The same things were measured in two ways. Each way mixes the same 10 hidden numbers, adds some noise and spreads widely along 6 directions of its own, which tell nothing about the thing.
Some things both ways: the first way, then the second way.
[  1  -9 -14  10  -2  15   8  10  23   7 -16   7   1  -4  -3 -13]
[ 7 15  6 -4 -8  2  2 -5 30 -8 -2  8 -4 14  3 26 11  2 20  8 -1]

[ -4  -4 -12  -9   0  -4   5 -29  10  25 -13   4  -6   6  -9  14]
[ -3  -5  15   4   2   2  -5   4  15 -12 -10  17  -7  -1 -20   8   1 -16
 -10  15  13]

[ -3  -3  11  21   2  -1  -6   2  -3 -19  15  -3  15   0   1   7]
[  7  13 -15 -17  -6  25  -6  11  -1 -20   5  16 -17   6   8   8  -2   6
  13 -16  -1]

[ -2   7 -17  -4  13   3   0   6   2  15   2  -5  -8   9  -8  15]
[-15  22   3   1  -4   2  -1  -3  25 -21 -13   7 -10   2  -8  23   5 -18
  -5  28   8]

[ -4  -7 -12 -35   1   2  -1 -14   5  18 -20 -13 -10  14  -7  13]
[ 10   1  19   1   3 -17  -6   1   8   0  -3  -2   2  11 -11  15   6  -4
  -4   2   4]

[-12   8 -11   3   7 -10   0  -1 -18   2  24  -8   1  -4   9  -4]
[  6  -3   2  -6   0  -8  -2   5   6  -9  -6  16 -17  17  -2   1   3  -2
  -6  11 -12]

[  1   5 -19   0 -16   4 -12 -16   8  -8  -3  39  15   8 -29  -3]
[-17  16  -7   8 -13  19  10 -12 -10 -13   4  -6   9  -8  -4  11  -7 -25
 -11   3  13]

[ -2   6  -8   1  -1  11   4  17  17  13  -6 -18  -4 -13   2   5]
[  0  -7   5   3  -2  -5   1  -7  -7  -3   5  -5  10   7  -3  -5  -9   2
 -11 -10  -7]

[  4  -5   0  -1   3  -3  -4 -13   1 -14   5  -2   5  11  -4   6]
[ 10   0   4  -8 -10   3  -2  10  -1   1  -7   0  -1   9   2   7   2   4
   4 -16   1]

[ -6 -12 -12  15  13  17  -1 -13  26  11   6  -3   5   2  -5  14]
[  1  -2  -3  -1  -6  14   3   9  -4  -8   8   2   7  -2  -2   4  -4 -13
   6  -9   1]

[ 18   1  -2   3  14   1  -5  12   4   0   9  -9   3 -13  -4   2]
[  1  -1  -8  -5 -21  -9  -1   6  -9  -4  -6   5 -17  27   9  -9  -8   5
 -13  -7  -6]

[ -2  -6 -14 -16  -1  10  -2   5   8  -1 -22  15 -23  32   0   1]
[18  2  2 -6  3 13 10  1 19  0 -1  3  6  4 10 13  2 -3 11 -7 -9]

[  1  13   6   8 -13   5   2  10 -15 -18  -1  13   4 -15   2  -5]
[ 37   1   8   1  15   7  13 -22  -5  25  13  -9  28   6  10   2   3  11
  -3  -4 -13]

[ 11   1  24  -1 -11   0  -2  11 -13 -18 -11   4  13  -8  14  -6]
[ 15   4 -10  -6  13  -5  13   9  -1 -16  17  23   0  29   7 -18  -7  21
  -5  -7  -3]

[  5  24   5  -1 -25 -33  -6  17 -34 -17   7  32  -3  -3   2 -28]
[  0 -13   6   6  -4 -10   0   1   9  -2 -25  15 -15  16  -1 -17  -5  20
 -19  -2   0]

[ 10 -10 -10 -24   0  -3  -7 -11   2   5 -16  10  -1  16 -16   3]
[  4   1   3  -4 -10   0   6  11 -10  -5  -2  10  -4  17   1   4  -1  -4
  -4 -25  15]

[ -7  16  -6 -17 -21 -15 -35  -9 -18 -10  11  27  25  20 -30   0]
[ -5  17  -2   1   3  -5   1   0 -11 -22  16 -10   5   4  -7  19  -7 -13
  -2 -19  13]

[-1 -6  4 -3 -3  1 -3 -4  1 -6  2  0  2  4  1  7]
[ 16  -3  -1 -10  -5  -1  -4  22   3 -14  -4  28 -23  23   6 -11  -1  11
  -8 -13   8]

[ 13  -2  -9   7  -1   1   9 -14  23  12 -10  18 -10   2 -14  -5]
[ 21  -7  21   8  10   5   5   2   1  27   0 -20  34 -13  -8  21   8 -17
  10 -10   4]

[-20  -2 -14   7 -23  17  -1  16   1  -2  -8  -2  12   3   6   1]
[ -2  14   9   3  -7   5   8  -2  17 -15   7  10  16   8  -7   1   1   9
   0   9  18]

[-19   7  -4   5 -12 -18  -1  -9 -18   6  16  25   7  -2  14 -20]
[-16 -10   8  13  10   0  10   2   3  -5   1   8  18  -1 -14   0  -1 -13
   1   4   4]

[ 17  10  -1   6  15   5  -3  14 -11   3   3 -15  -5  -4  -2   0]
[ -3   6  -1   1 -10  -5   8   2  13 -21  -8  11 -11  12  -4  -1  -6  -2
 -14   7   6]

[ -2   5   3 -10 -17  -7   4  12 -14  -2 -14   9 -14  -8   2 -16]
[ -3  -4   2  10  -2   3  -2 -12   1  -5  -5   0   2  -1  -2  -2  -1   8
  -5  -3   2]

[ 15   7  22  10  -2  -3   7  31   1  23 -13   1 -22 -17  12  -3]
[ -7  -2   8  16   8  -2  -6  10  26 -12  -3   7  10  -2 -11  -4  -4   2
  -4  18  15]

[-15  11  -5   3 -10  15  -1   6  -2 -13   9   9   7 -13  -2  -3]
[  7   7  -7   2  -2  18   9 -15 -14  -9   9   5   1   1  12   2  -3 -10
 -12 -16   7]

[ -6 -20   4 -10 -16  16  -1 -25  10 -10 -14  12   6  -1   4 -14]
[  7  10   6   2  -7   3  -3   6  -3 -15  29  -1  15   1  -3  12   7 -11
  12 -10  16]

[  3   8  10  17   1  -2   0  14 -11  -8   8   8   2  -5   7   0]
[-11   4   1   8   1   1  12   7   7 -21   1  16   8   8  -3 -13  -5   4
 -11   0  17]

[-11  -5  -6 -13  -6  14   1 -16   2   0 -16   5  -4   4  11 -12]
[ 10   0  10  -1   4   6  12  -8   8  -9  18   3  17   1  -4  15   1 -18
   5  -4  -1]

[ 19   6   3   0  23 -10  -8 -13  -7  -1  10  -9  -5  18   0  12]
[-16  -2   6   4  -8  -1  10  13   4  -7 -11  -9  16  -6 -16   0 -11 -19
 -12   9   2]

Other things, the second way, with their names:
(879): [ -6   4   4   3 -13   0   3   1  -1  -6   2  -6  10   4  -4   5  -4  -7
  -4  -1   3]
(355): [-11  16  -7  -1 -10  16 -11  17   6 -24 -24  15 -29  -6  -7   7  -2 -15
 -18  11  24]
(333): [ 13  -1  20   3 -10  -7   4   4  10  12  -9   5  11  17   4  -1   5   4
  -9  -3  14]
(744): [13  3  4  1  3  3  5  3 -4  8  3 -4 13  3 -1  7  7 -1  7 -2 -2]
(628): [ 10   4  -1  -1  -4  21   9  14  19   3   3  10   7   2   4  19   7 -24
  21   9   1]
(103): [ 11   8   3  -3  11  -2  14   3  -8 -12   6  10  -1   8   4  13   8 -17
  -4 -15   6]
(125): [  6  21  12   5 -10 -14   0   0  18 -19   4 -12   8   2 -11  15   5   4
  -2   7  19]
(986): [  6 -14  -6   8   0  10   7   5 -11   7   0   1  10   4   4 -13 -13  10
  -3 -28   4]
(346): [ 20  14   5 -19  -6   2  -4  21  -1  -7   7   7  -5  15   0  16   7  -7
   8  -7   4]
(121): [  5   7   4   3   2   2   4  -4  18 -17  -5  26 -11  14   2  -1   8  10
  -5   8  11]
(752): [18  0 15  1  1 -8 -1  2  6  7 -2  2  5  9 -5  8 11  2  1  3  2]
(190): [-33 -20 -19  24  -1  17  10  23 -14 -15 -12   2   7 -15  -6 -17 -19  -6
   2 -32  18]
(81): [ 11   5   9   7 -10  -6 -10   8   2  -6   1  -7   5   1  -3   2   6  13
   3 -12  17]
(345): [-17  -8   0  16 -12 -17   9  -2  -3 -13  -3  -6   7  12  -4 -15 -13   9
 -14 -12   6]
(536): [ 14   1  -6 -17   6  17  14  16   3 -12 -14  26 -24   9   6  20   4 -21
   7 -20  -2]
(508): [  1   9   3  11   6  -1   4  -1   0  -8  16 -11  25  -1  -2   4  -3   3
   4 -11  12]
(137): [ -1  -5  10  16   4 -10  -4  -4   0   0   0  -4  11   2  -8  -5  -3  -2
 -16   5  10]
(497): [ -7  -4   4  14  -4   4  -5  -8   7   9 -16 -15  10 -12  -7  -3  -9 -17
 -23  32  -8]
(970): [-21   3   4  -1 -16  10  -5   3  23 -33  -5  19  -9   2 -10   5 -10  -5
  -5   2  17]
(601): [  0   5  10  -3 -10  -5   1  -1   6  -5  -2   7  -4  15  -5  20   8  -7
   8  -3   4]
(149): [  3  -5   0   5 -11   0  -5  15  -3  -1  -6   3  -1   8   3 -12  -5   8
  -8 -11  11]
(150): [  2   0   0   5  -6   0  -3  13  -6   0 -13   3  -6   6   1  -3  -2  -9
 -15  -4  12]
(993): [ -4  -1   7   3  -1 -10  15   0  -3   0  -3   0  14  15  -2  -6  -6  -6
 -16   2  -1]
(781): [  2   5   4  -5 -11   9   3 -10  -7  -7   0  10  -2  10   3   3   0  -2
  -9  -8   7]
(66): [ 10  -1   9   1   6   0  15   0  -2   8  -7  -9  18  -1  -1   9   1 -12
  -4 -11  -2]
(726): [11  3  3  1 -6 -5 -3 22  2 -9  2 12 -6 13  1 -1  4 -2 -3 -7 16]
(266): [ 29  -7  17  -9  10   1   9   7  -7  26   0 -16  27  -3  -3  14   7 -13
   7 -10 -16]
(674): [ -7   2 -16  -2  -4  21  19 -15 -28   1  -3   4  -1   2  11  -2  -6 -30
 -20   5 -17]
(488): [-11  -6  -7  10   7  10   3   8  -1  -7  -4   2   5  -3   3  -1  -7  -7
   1 -11   1]
(108): [ -8 -13  -2   4  -6   7  -5   4  11  -5 -16   8  -9   1  -4  -7 -10   0
  -9   7  -8]
(995): [  7   5   3  -5  -2  -3   9  -2  11 -12   6  11   1  16   0   0  -4  -2
  -8  11  -6]
(354): [ 11  12   9  10 -11  -3  -3 -11  23  -6   1  -1   3   5  -1   4   1   2
 -14  23  11]
(749): [ 10   4   6   3 -11   0   0  -3   7   3   3   1   7  13  -1   2  -1  12
   0  -2   8]
(695): [ 21  -3  18  -1  13 -21   3  -2  10  -2   6  10   3  22  -3   5  10  14
   3  -7  -2]
(696): [ 28   4  16  -6  18  -8   6   3  17 -18  12  26  -1  15  -5   4  15  13
   4   2   5]
(156): [ 15  -1  15  -9  -3 -16  10  -2   7   1   7   2   8  24  -1  12   1   5
   5 -16  -6]
(503): [  7  10  11   0  -4 -11   5  -6  19  -2  10  -5  16  14  -4  17  10   7
  18  12  -8]
(105): [ 13  -8   3   1  18  -5  16   7   7 -13   1  19   2  12   2  -5   1   5
  -2 -13  -2]
(967): [  2   1   9  18  10  -6   9  -6   1   1  -5  -1  19   1  -1 -11   5  11
 -13   6  11]
(305): [  8 -13   5  -4  -8   2  -3  16  11   1  -9   4  -1   4  -1  -4  -8  -9
  -7   4 -10]
(226): [ 17   8   7  -4 -10   7  -6  14  16  10  -5  -2   9   5  -6  10   6   9
  15  10   2]
(684): [ 31  14   6 -12 -15   5 -24  12  -5   4  -4  -6 -17   3   6  15  10  -9
  -9   1   8]
(782): [  8   7  -7  -4  -1   9  -6  -8  -1   5  -7   4 -10  12   9   4  -2   0
  -9  10 -14]
(169): [-14  16  -3   3 -25  12  -9  12   9  -2 -24   2 -13   3  -3   8  -5 -21
 -17  24  17]
(608): [-19  -6  -7   6 -14  24  11  10  -7 -14  -8   6   7 -11  -4  -9 -14 -14
  -9 -16  16]
(91): [ 12   8   0   1   5   3   5   0   6  -1  -5  -1   2   6   6   3  -6  -3
 -14   0   3]
(320): [  6   8  -4   9  15   2   7 -11  -2 -16  -6   1  -5  -7   2   4   6  -2
 -11  -1   1]
(68): [  1   9  -8   6   4  27   5 -11  -6 -11  -5  -1   3 -17   2   6  -6  -2
  -6 -19  15]
(499): [ 14   1   5 -15   5  -3  -6  17   1 -16  14   9   1   7 -12  -2  -1  -1
  -1   9 -12]
(575): [  7   5  -4  -6  10  -1   6  18 -11 -15  19  13   7  14   0  -3   2   3
   8 -15   1]
(173): [  2   8  12  -4   0  -8  -1  14  21 -17  -1  24 -10  20  -5  13  12  -8
   5  10  11]
(972): [ 18 -18  15   8  10 -14  -2  -5   3  15   2 -11  21   8  -7  -8  -7  27
  -1 -17  -8]
(969): [-10  14  10  -3 -24  -7  -1   8  27 -31  -4  -1  -2   1 -12  10  -1  -3
  -3  12  11]
(50): [-19   4   2  13  -9  -2  13 -21  -3 -12   1   0  10   8   3  -4  -5  -4
 -15  -1   5]
(347): [ 22  11  -1  -9  15   3  -5  -4  -4 -11  15  17 -13  12   8  16  18 -11
   4   7 -12]
(195): [ 20  18  11 -14 -26  10 -18   4  17   3 -19   0 -23   4  -4  27   6 -13
  -7  15  12]
(1019): [ 19  -1  14   1 -18  20 -11  13   0  11 -19  -5   1 -16   7  10  13  -9
  -1 -18  22]
(829): [ 35  -4  -1 -11   5 -11  -2  14  -9   7   6  14 -13  32  12  -3   4  18
   3 -25  -5]
(880): [  1  -6   2  -4   4  13  -6   4  -4  -8   4  -1   8 -10 -12   2  -6  -1
   3  -5  -6]
(644): [-22   8   8  19 -19 -20   4   5  17 -13  -5   3   4  20 -12   5  -1   4
   0   8  27]
(589): [  8  -4  -1   5   8   0   4   3   3  -1  -2   0   3   4   5   7   4   9
  13 -20  -3]
(659): [ -1 -15  -9   0  -4  33   0 -10 -16   4 -11   4  -6 -12   3   2 -12 -14
  -7 -23  -5]
(177): [  1 -16   4  12 -19  11   1  -2 -11  17 -14  -7  11  -1   7 -16 -10   0
 -19 -15   8]
(80): [ 23   5  18  -1  13 -24  13 -18  12  26   1 -14  19  27   2  28  11  10
  15  -3 -20]
(452): [ 27  11  25 -13  -8   8  -5  -4  41   7 -14   8  -4   7   1  34  14  -8
   9  12   4]
(532): [ -8  -5  -7   9  -6  38   1 -13 -12  18 -16 -17  16 -27  -4   7 -12 -11
  -2  -9  -1]
(483): [ 16   1  15   7   9 -24   0   1  -4  -3  14   5  11  21   5  -8  11  14
  -7  -5   6]
(979): [-14   2  -8  15  -9  11   1  -2  15  -7 -11  -5   7  -6 -11  -5 -13  11
  -2  13   7]
(336): [ 21  -5 -11  -9   5   4   8  -3 -15   1  14  -5   0  12  16   6  -3   2
  11 -31 -26]
(388): [ -1   3  -8  -6 -14  26   0   7 -10  -7 -10   5  -9  -7  -1   5  -7 -11
  -4 -12   8]
(627): [  4   6  18  -6 -25  -4  -1  22  13  -1 -22   7  -3  12  -6   5   4   0
  -8  -1  24]
(479): [ 10   0   3 -10  -1  -9  -4  17   7 -15   1  14 -10  19  -4  -4  -6   3
 -10   2  -1]
(459): [ 8 -2 -3 -2 -5 11 -5 10 -9  3 -5 11 -4  8  4 -8 -2  6 -5 -9  6]
(585): [ 10   7 -11   1  -6   8   1  -4   4 -15 -13  20 -27  12  10  -7   1  14
 -15   0   6]
(1050): [ 20  -2   5  -7   4   5  -1   2  -4   6   3  -4   7   1  -3   9   4  -1
   6  -8 -10]
(1036): [  6   0   9 -14  -3   5   4   3  20  -6  -4   8   4   9 -13   9 -10  -2
   0   7  -9]
(671): [  3  -3   5  15   5 -16  -1   1  15  -8  -4  -8   8   1  -3 -10   0  13
 -10  12  -3]
(797): [ 12  -7  -1   3   6  11   9  -1  -7  -6  16  14  10   4  11 -10   0  -9
  -7  -9  -2]
(853): [ 19 -14  11  11  16  -7   2   2 -10  23  27 -17  44   4  -1  -5  -1  10
  15 -16  -9]
(1015): [ 34   1   4  -6   1  18  -6   9  18   4  -9  15 -12   1  10  10  10   2
   5  -4   5]
(1000): [ 18   7   2 -10  13  16  18  -2   6  -4  -1  18   0   4   5  17   9 -24
   0   2  -5]
(480): [  2   5   0  -4   2  24  -3   0   6 -13   6  10   1  -7   1  15   2 -11
  12  -9   5]
(652): [-20 -11 -18  25 -11  11  -4   7  -3   1 -18  13 -10   6   5 -26 -12   4
 -16  12  10]
(144): [  8   8  23  -2   5   2   1  -6  -3  11   8 -10  26   0 -13  31  12  -7
  20 -17  12]
(504): [ 18   6   2  -7   8   3  11  -6   5  -4   1  14   0  11   1   0   8   5
  -5  16 -13]
(708): [  2  -2   7   9   6   6  11  -3  -4   7  -3  -6  21  -6  -9   0  -5 -11
 -11   2   6]
(342): [ -8  -6  -4  15   5  19   4  17   0   3 -14  10   9  -9  -5  -8   0  -7
  -2   3  16]
(573): [ 26   8   6  -3  -4 -12  -3  -3   1  -5   4 -14   0   5   1   7   4  12
  -5  -7  -4]
(505): [21  6  3 -9  8 -4  7  3 16 -7  3 16 -5 21  6  7  4  9  4  0 -7]
(933): [  7   3  18   5  -4   6  -6   1  33 -13  -8  10   3  -6 -10  13  11   7
   9   8  18]
(329): [ -3   2   4  -3   3   6   7  12  19 -12  -4  14   1   6  -5  14  -1 -17
   7   5   4]
(456): [ -3   1 -17  -3   8  -4   1   8  14 -36   7  19 -21   9   8 -12  -7 -12
 -15  28 -28]
(386): [  3  -5   3  17   7  -8  -6  -5   5   8   7 -18  23  -5  -9  -4   0  11
   5  19 -13]
(648): [-26  -7   0  15 -16  19   2   5  39 -17 -31   5  -2 -14 -14   4 -17  -3
  -2   6  17]
(844): [ 11  12  -2 -11   3  14   3  -2   1 -10   2  14  -3   7   0   8   5   8
   6  -2  -2]
(26): [  7   5  -3   7 -10   3 -20   3  13   2  -1  -6  -1   0  -1 -12  -6   5
 -15  38  -6]
(236): [ 23   6  11 -13   5  -2   1  -1   5   0  -1   2  -4   7   0  18  11 -10
   0   6 -15]
(414): [  4 -10  11   1 -10  -8   3   6  19  -5  -9  17  -5  19  -2  -9  -3   5
 -11   7   0]

Some of these things the first way, each followed by its name:
[  4   2   0 -15   6   0   4  22  -5   7  -7 -10 -17 -10   5  11] -> (782)
[  0  -2  29   3 -10 -13  -7  -2 -18  -7  12  28  12 -29   9 -10] -> (652)
[ -4  15 -14  -8  14  -5  -1  15 -15   1  15 -15 -15  14   5   2] -> (66)
[  2   9   3  10 -15  -6   7  15  11   2  -6  15  -5 -11   9 -18] -> (108)
[ 14   5  15   0  -1  -5   1   3  -3 -10   2 -15   4  -7  13  -2] -> (479)
[ -9   1   6  30   6  11  10   7  -4   4   8 -19  -5 -11   8   4] -> (933)
[  8   0  13  13  12  11  13   9  -2  -2   0 -12 -22 -11   6   5] -> (1015)
[-31  -7 -23  -9 -14  24  21  12   4  16 -16 -33 -12   3  17   2] -> (696)
[ 13 -10  -1  -5   6   6  -1 -17  12  -5 -21  16   0  15 -12  10] -> (505)
[ -2   8   3   1   0 -11  14   1 -21 -12  14  10 -17 -20  16 -23] -> (347)
[-10   4 -21 -18  19   8   5  11  -7  16   5 -20 -21  10   0   8] -> (103)
[  9 -17  34  10  16   0  -4 -22   1   2   1  -1   7 -15  11  12] -> (853)
[ 23   5  31   9  -4 -21   6   6 -22 -23   6  11  -6 -22  12 -16] -> (459)
[ -3   3  -1  -4 -13   5  -9 -10   3 -12  -4  18   2  15 -12   3] -> (671)
[-22 -17 -12  -8 -10  15   0  14  -1   9   0 -35   4   7  12  10] -> (226)
[ 14   6 -11  -6 -13  12  -4  23  -3   4 -17 -12 -11   9 -17  -7] -> (125)
[-19   7  -1 -14  -9  12   0  19 -10  -1 -12 -20 -11   7  -6  17] -> (68)
[ -1 -13  18   8  10   3   0 -28  -9 -18  14  20  10  -1  21 -16] -> (628)
[ 12 -12  10  -4 -20  22   8   0  35  -4 -26   2  -4 -14   0  12] -> (26)
[  7  12  -1  15  -8   8  11  10  13 -11  -3  18   8 -28   2 -20] -> (50)
[ -8  -4   2   1   9  11   2   1   6   3   3 -18  -4   3  10   9] -> (608)
[ 10  -6   4   8   4 -15 -11 -11 -12  -7   7  23   1  13  -7  -1] -> (575)
[ -1  -3 -18   1  -5 -16  -4 -13  -2  14  -4  20   2  11 -22   1] -> (144)
[ -4  14   0  -2 -14   6   8  -6  18  -7   3   4   4 -14   6   1] -> (497)
[-14  10 -12  13  -5   5   0  14   1   5  16  -4   6 -10  14  -9] -> (414)
[-13   1 -13   3   4   9  -3   0   3   1  16  -4   7   1   1  19] -> (333)
[  9  11  12   0   0  -5   6   9  -6  -6  15  -7  -4 -17   7  -5] -> (150)
[  8  -4  -5  -9   5  -7  -5  17  -8  15 -16  14 -25  16 -11  -8] -> (589)
[ 19  -8  -3   4   4  -3  -3 -19  11 -14   2   8   4  15 -15   6] -> (346)
[  6 -14  13  -5  21  10  -2 -40  20  -7  -1 -13   4  12   8  24] -> (305)
[ -8  15  -8  -9 -17  -9  -4   5 -17  -2   6   9   0   4   0  -8] -> (708)
[ 23   5  17 -10  -3 -14   3 -15  -4 -18  -6   9  -7   6 -15   8] -> (355)
[  5   5   2   3 -16   4  20  16   2  -8 -12   7 -11 -16   5 -11] -> (967)
[ -1  -6   2  -2 -16   6  -5  -5   2 -11  -3  -2   4   2 -11  -1] -> (81)
[ 13  15   3  -4  -5   6  -2  11   8  -8  -5  11  -1   3 -10   8] -> (91)
[-28  -1 -26  -3 -15  13   5  -5  30  16  -9   6   1   0  -9  10] -> (659)
[ 21  11   3   9  13  -2  23 -12   3 -26  10  12  -2 -28  14 -20] -> (674)
[  5  -1   3  -9   1   6  11 -12   3 -13 -16  -4 -10   8  11   2] -> (452)
[  0  -7  23  -2  -2   0   4  -1 -12   0  -2 -18  -3 -19  17  -5] -> (386)
[ -4   7 -11  13 -12   7  -7  -2  14  -7  14  25   9  -4 -13   3] -> (177)
[  9  -1  13   1   8  -4   5  11  10   9  -7  13 -15  -4   5  -1] -> (488)
[  2   7   2  17  17  -5   0   0 -17 -17  33  -7 -22   4  -5  10] -> (1019)
[  5   8  10  -6 -10  -3   5   8   0   9  -7   2  -5 -23   1  -4] -> (137)
[-24   0  -6   7  -4  -5 -15 -26 -21 -19  34   5  28   9  -4   4] -> (744)
[ -9   8  -5   9  -6  11  -2   2   0 -11  10  -4  17  -5  11  -3] -> (995)
[-10   0 -18   2   3  -2  -6 -12 -11   8  15  -1   1   5 -10   8] -> (752)
[ -2  -3  -4 -18  -7 -12  -8 -19 -15 -10  -4   9  -5  20  -3  -3] -> (1050)
[ -1  -5  -6   6 -17  11   5  -3  23  -3   3  10  11  -7  -4  -8] -> (726)
[  0   1 -13  -8  19   6  21   9  10  10  -2 -25 -18   6  13  -9] -> (536)
